There are 5 ways to turn a row about zero (a turn may also mirror it). The second row of each pair is the first, turned, with some noise. The first 45 pairs use one turn. New pairs use 2 turns, one after the other, and a turn may come again.
Known pairs, each followed by its turns in order:
[ 20 -15  28 -13  -8 -10  -3   4]
[ 12   4 -20   3   5 -29  11 -16]  q_942

[  2 -11   2 -14  -7  12 -12   0]
[-1  9 12  7  7  7 14 -7]  q_289

[-27 -15  19  22   9  11  -4  18]
[ 21  -5 -13  -6  21 -25  25  10]  q_289

[-25   1  13  -4  29  41  10 -15]
[ 38  21 -25  11 -31 -11   0  -2]  q_969

[-15  -5  -3 -21  -8   6   8  -1]
[-10  24  -3  -4 -10   3   8  11]  q_942

[  5 -19  -8 -16  12   9  44   0]
[ 13  -9   8  -1  37  16 -27 -21]  q_981

[ -8 -13  25  -5   6  25  23  15]
[ 31  -6   1  24 -13  12   5 -15]  q_969

[ 10 -10  10  -3  -5 -16 -36   4]
[-26  -6  10 -18  -6  -5 -14 -23]  q_969

[ -8   8  17  10 -37  -1  24  -2]
[ 33  15  14   6 -25  -2  16  -2]  q_942

[  0 -30  30   6  45  13  14  40]
[  0 -27   3  12   1 -35  46  41]  q_289

[-22   6   7  10   7 -30 -10  -9]
[ -6 -27  10  13 -11 -21  14  12]  q_981

[ 10   2  16 -20  -3   3   2   0]
[ 18   6   5 -15  -1  -1 -10   5]  q_981

[  2   6   3   4   5 -18 -10 -14]
[ -3 -13   4  -4   1 -11  16  12]  q_981

[-10 -13   8  12   2 -25   2   8]
[ -7 -29   7   9  -9  10   1   8]  q_981

[ -3  -8   4 -21 -13   6  -9  38]
[  8  17 -35  11   9  12  18  10]  q_942

[ -1 -17  -7 -12  -4  39   1 -13]
[ -5  19 -14 -36  -8  11  -5  -7]  q_942

[  8  21   2  15  12   7 -25 -22]
[ 20  -9 -19  -6 -13  30   0  -3]  q_289

[  5  17  20  -7  22  -6 -36 -14]
[ -4 -11 -26  -7  -3  37  22   4]  q_289

[ -7  17   3 -17  30   4 -13  -9]
[  4  12   8   7  12 -32  -8  19]  q_981

[ -1  -7 -34  19  -9  20   4   5]
[ 10  16  15  13  20 -14 -13  21]  q_969

[ -7  -6   7   6 -46  -8   6  -5]
[ 15  -4 -40  -2  23   9   2   4]  q_511

[ -2  25 -13 -21   7 -21  14  10]
[ -4   5 -17 -10  26  14  28   0]  q_969

[ 26  -9  -1  11  16 -10 -10  10]
[ -4 -18 -11  23 -19  -3   9  -2]  q_289

[-13  13  22   3 -21  -2  21   9]
[ 15 -33  -6  11   5   2  12   2]  q_969

[-14  -9  27  44  15 -19   2 -21]
[ -5 -15  10  49  26  15 -17  -1]  q_511

[ 13 -22 -17 -17 -19  24   6 -14]
[ 24  19 -18  -1  17  21   9 -17]  q_981

[ 10 -40  14  -3  38 -21  28  -5]
[  8  10   4  -6 -25  58  -8   1]  q_969

[ -6   5 -39   1 -26 -17   7  12]
[-16 -15 -23 -30  11  -9  -1  25]  q_511

[ 10 -35  15  -7   8   5  56  40]
[ 13  19 -24  17 -30 -45 -47   1]  q_511

[ 13   9  -6  25  -8   8 -21 -17]
[ 17  -7  13  -4  13   6 -28 -14]  q_942

[ -8  -2  14  12   6  12  16 -16]
[ -3  -4  14 -10 -21   2   6 -17]  q_942

[ -5 -19 -26 -17 -11 -26  16  22]
[-12 -22 -31 -16 -19 -20 -12  12]  q_511

[-20  -8  -2  -2  -1 -14 -24   4]
[ -8 -28  -2  -6   0  13  -1 -13]  q_511

[  9   9 -21 -15   4 -10 -26   6]
[-15  14 -11   4 -24  15  10 -14]  q_289

[  7  10  20  -4 -33  -8   2  -2]
[ 31  17  -2  13 -11 -14   1  -4]  q_942

[  9 -27  18   3 -10  -7  12   1]
[ -4 -17  13  14 -11  23 -12  -2]  q_969

[-1 -4 33  4 35 -7 -7 17]
[-16   4  18  27 -13   0 -20 -33]  q_511

[-15   7   4   4 -36 -12 -16 -25]
[  3  10 -14  -9  27  18 -19 -27]  q_289

[-23   3   1  16  17   6 -23  -7]
[-18  -2  12   9   8  22 -11 -21]  q_942

[-12  30   7  25  -5 -20  -6  13]
[  7   8 -43  -3   2  -4 -18  11]  q_289

[ 14  -2   0  13 -15  11 -24 -11]
[  9  -2   3  -1  23  -2  24 -10]  q_511

[ -6   6 -15  12  10  19 -30 -29]
[ -8  20 -29  12   9 -21  24  12]  q_981

[ 11 -16  -6  16 -23 -27  -1 -15]
[-28 -19  14  -2   3  10 -19  20]  q_969

[-17   4  15  -4  -5 -14   2 -53]
[11 -7 -3 25 -2 46 15 20]  q_511

[  2 -10   9 -16  -1  -5   1   0]
[20 -6  6 -2  2  5 -4  7]  q_981

New pairs. What belongs after each?
[-15  33   7  10  20  -4 -33   4]
[ 31   6  21  12  -8  33 -13  -9]  q_511 q_511

[-30 -20   8   0   5  -1  18  -1]
[  6 -26   9  15  18 -15  15  -4]  q_981 q_511

[ -5  -7   7  13  -4 -16  -9  -8]
[16  5  0 13 -9  7  3  9]  q_969 q_981

[ -6 -11 -10 -43 -14  16  37   6]
[  8 -20  12  -6 -34 -33 -27  16]  q_289 q_981

[-16  28 -10  18  -1   4 -18  -9]
[ 4  5 34 17 -6 -1 12 17]  q_981 q_942

[  4  34 -42  -9   2 -15  -6  -7]
[-16  15   6  14 -35  13 -15  32]  q_942 q_981

[ 10  -4  25   5   1 -23 -14 -15]
[ -5 -10 -19  25   6  -3 -21 -11]  q_969 q_969

[ -1   8   7  17  -6 -19  -2  -8]
[-3 12 -3 16 13  4 15 11]  q_289 q_981

[ 19  -7 -40   3  20  12  -2  27]
[ 30  10 -14 -30  -3   5  13  32]  q_981 q_289

[ -1   7 -15  -6  -8  20  27  -8]
[-21  17  -6 -17  -8 -11   4 -17]  q_511 q_511

[33 -4 -5 10 11  2 -7 14]
[-10  27   9   2   0  19 -17  -7]  q_942 q_969

[ 9  6 13 21  3 -8  5  6]
[-11 -12  15  12   2  11  -6  -7]  q_511 q_942

[ -6 -17 -21 -23   5  25 -14   8]
[ -2  29   6 -23 -22   0  10   7]  q_942 q_289

[ -9  22   3  -7 -21   4  -9  -3]
[ -4  -7  -8   4 -10  12 -26   5]  q_289 q_942

[-14 -17  10  -4  23  -3 -13  12]
[  5 -18  14   9  17   8  -9 -21]  q_289 q_981

[ 10 -23   1 -13 -15 -11 -14  -7]
[ -5  10 -11 -26   3  11  18   5]  q_942 q_969

[ 1 -1 -7 -6 12  1 -3 18]
[  7   3   5  -6 -10 -18   7  -2]  q_942 q_289

[ 19   0  -8  -7  -5 -26  12   8]
[ 12   6 -22 -12  12  -9   5 -21]  q_289 q_289

[ 28  -1  18 -22 -36  -6  20 -30]
[ 14  22  -8   4 -42 -16  33  12]  q_981 q_511

[  2 -21 -11 -38 -34 -16  23   7]
[-29  20 -13  11 -21 -13 -28  33]  q_942 q_289

[ 16  22  26  42  36  11 -31  -6]
[ 17  -7 -54  18  16   4  30  29]  q_942 q_981

[ 11 -10   1 -10 -15   6 -19  -3]
[-11 -12   0   7   4  -5 -22  12]  q_942 q_942

[ -7 -10   3 -11  10  13   4  -5]
[ -5  17   7   4 -10   5  -1  11]  q_942 q_942

[-21  -3  -3   9  19   1  16 -38]
[-17 -32  10  20  -8 -13   0  20]  q_981 q_511

[ 10  29   2  -6  -5  12 -14 -13]
[ -5 -14   2  -9  17   2  24 -17]  q_942 q_511

[ 24   5  -4  16 -38 -16  -4  -4]
[-12 -23 -10  34 -18  18   1   8]  q_942 q_289

[ 21   4   5 -13  -9   2  -9  -3]
[-2 14 -5 -1 -2  3 -2 23]  q_511 q_511

[-12  12  -4 -20 -11  21   1  -1]
[  4  22  -3 -15 -15  -1  15  -5]  q_511 q_511

[  3  -3  23  37 -36 -12  -2   9]
[ 15  45   2 -28   1   7  12  13]  q_981 q_942

[ 34 -12 -11  19  24 -34  17 -21]
[ 26 -42  16  12   5  20  -9  34]  q_942 q_981

[ -4  -1   3  -6  15 -15  11   0]
[ 6 15 -1 17  2 -7  6 -1]  q_969 q_969

[-31   9  16 -10 -27 -31 -37  -8]
[ 14 -15  11 -43 -18 -24  20  24]  q_942 q_969

[ -1   0   5   8 -30  10  15 -39]
[-18  -6 -23  -5   6 -11 -26 -32]  q_289 q_942

[ -3   0  15 -22  11 -18  13   7]
[ -3   5   1 -32 -14   8  -5   4]  q_969 q_942

[ 30   7  12  -2 -33  -2  -1 -16]
[  1  16 -16 -18 -21 -21  -3  26]  q_981 q_942

[ -9 -34  20 -13  27  -4  25 -14]
[-28   3  11 -33  27 -12 -24  -3]  q_942 q_289

[ 14  34  -5  39  15  14 -19  27]
[ -1  -1 -13 -46  31  14  -7 -30]  q_942 q_942

[ -5  31   5  35 -23  -9   8   6]
[-13 -20 -35  21   7   2 -21  10]  q_981 q_969

[ -1  -7  19  -2   1   2  10 -18]
[ 13  11   7  11   9  -9  -6 -16]  q_969 q_289

[ 13  -8 -20 -14  -6 -27   4  29]
[-25  -1   5  -1 -11 -32 -27   1]  q_942 q_511

[-33 -17 -10  26   7 -11 -22   6]
[-23 -13   4  -8 -31  13   2 -31]  q_942 q_942

[  7  -7  17 -14  16 -18   4  10]
[  1  -2  15   0  -8   5  -5 -30]  q_981 q_969

[ 20  12  -2 -36  16   8   2   8]
[ 0 12  6  7 28 19  5 28]  q_942 q_942

[  4 -32  -9  -1  -5  12 -16  21]
[ -5   6  10  -8  18 -37   3   3]  q_511 q_942

[-22  -5  -5  17   0 -25  -8  -2]
[ 10 -10   2   1  20 -29  -5  -9]  q_981 q_289

[-27   9   7  -1  15 -24 -19  -1]
[24 19 12 15 20  1 16  2]  q_969 q_981

[-43   9   3  15 -23   8   0   4]
[19 42 10  2 26  6 -1 -2]  q_942 q_511

[  4 -24  10   6  10  -5  22   2]
[ 21  13   5  -7  13 -12   7 -14]  q_969 q_511

[ 12  11  -1 -22  39 -37 -12  -1]
[ 17  20   1 -20  45 -21 -12  -6]  q_511 q_289

[-20   3  -5   8  -5 -10  24 -14]
[ 18   5  -5  12 -18  -7  16 -13]  q_942 q_942

[ 19  -1   0 -18   0  32  15   0]
[-14  -7 -13   3  -3  -4 -38   6]  q_981 q_942

[ 11 -17  13   5 -11 -22 -20   7]
[-15  29   1  -1   2  -1   1 -23]  q_969 q_942

[-26 -16  -4 -25 -12 -20   2 -31]
[  8  26  -2  -4  26 -24 -31   7]  q_969 q_969

[ -7   8  23 -40 -61 -11 -11   4]
[ 11  11 -16 -12 -13  19 -59  38]  q_969 q_969

[-18  -5   6  14  -3   5  17 -13]
[  4 -27   3   6   2  -5  12  14]  q_981 q_511

[-17  13 -24 -15   4 -14  15 -12]
[ 13  -1   3  18  22  -8  -7 -29]  q_511 q_969

[ -1 -12   3  -6  -1 -14 -10   3]
[  5   6  -5   4   5 -16  -6  -8]  q_981 q_511

[  3 -24 -12  20  -5   7  15 -29]
[ -4   5  -4 -10  14 -34  -3 -28]  q_289 q_942

[-12   7   7 -12 -18 -19  23  -3]
[ 14  28   2   0 -21  -6   4 -11]  q_511 q_289

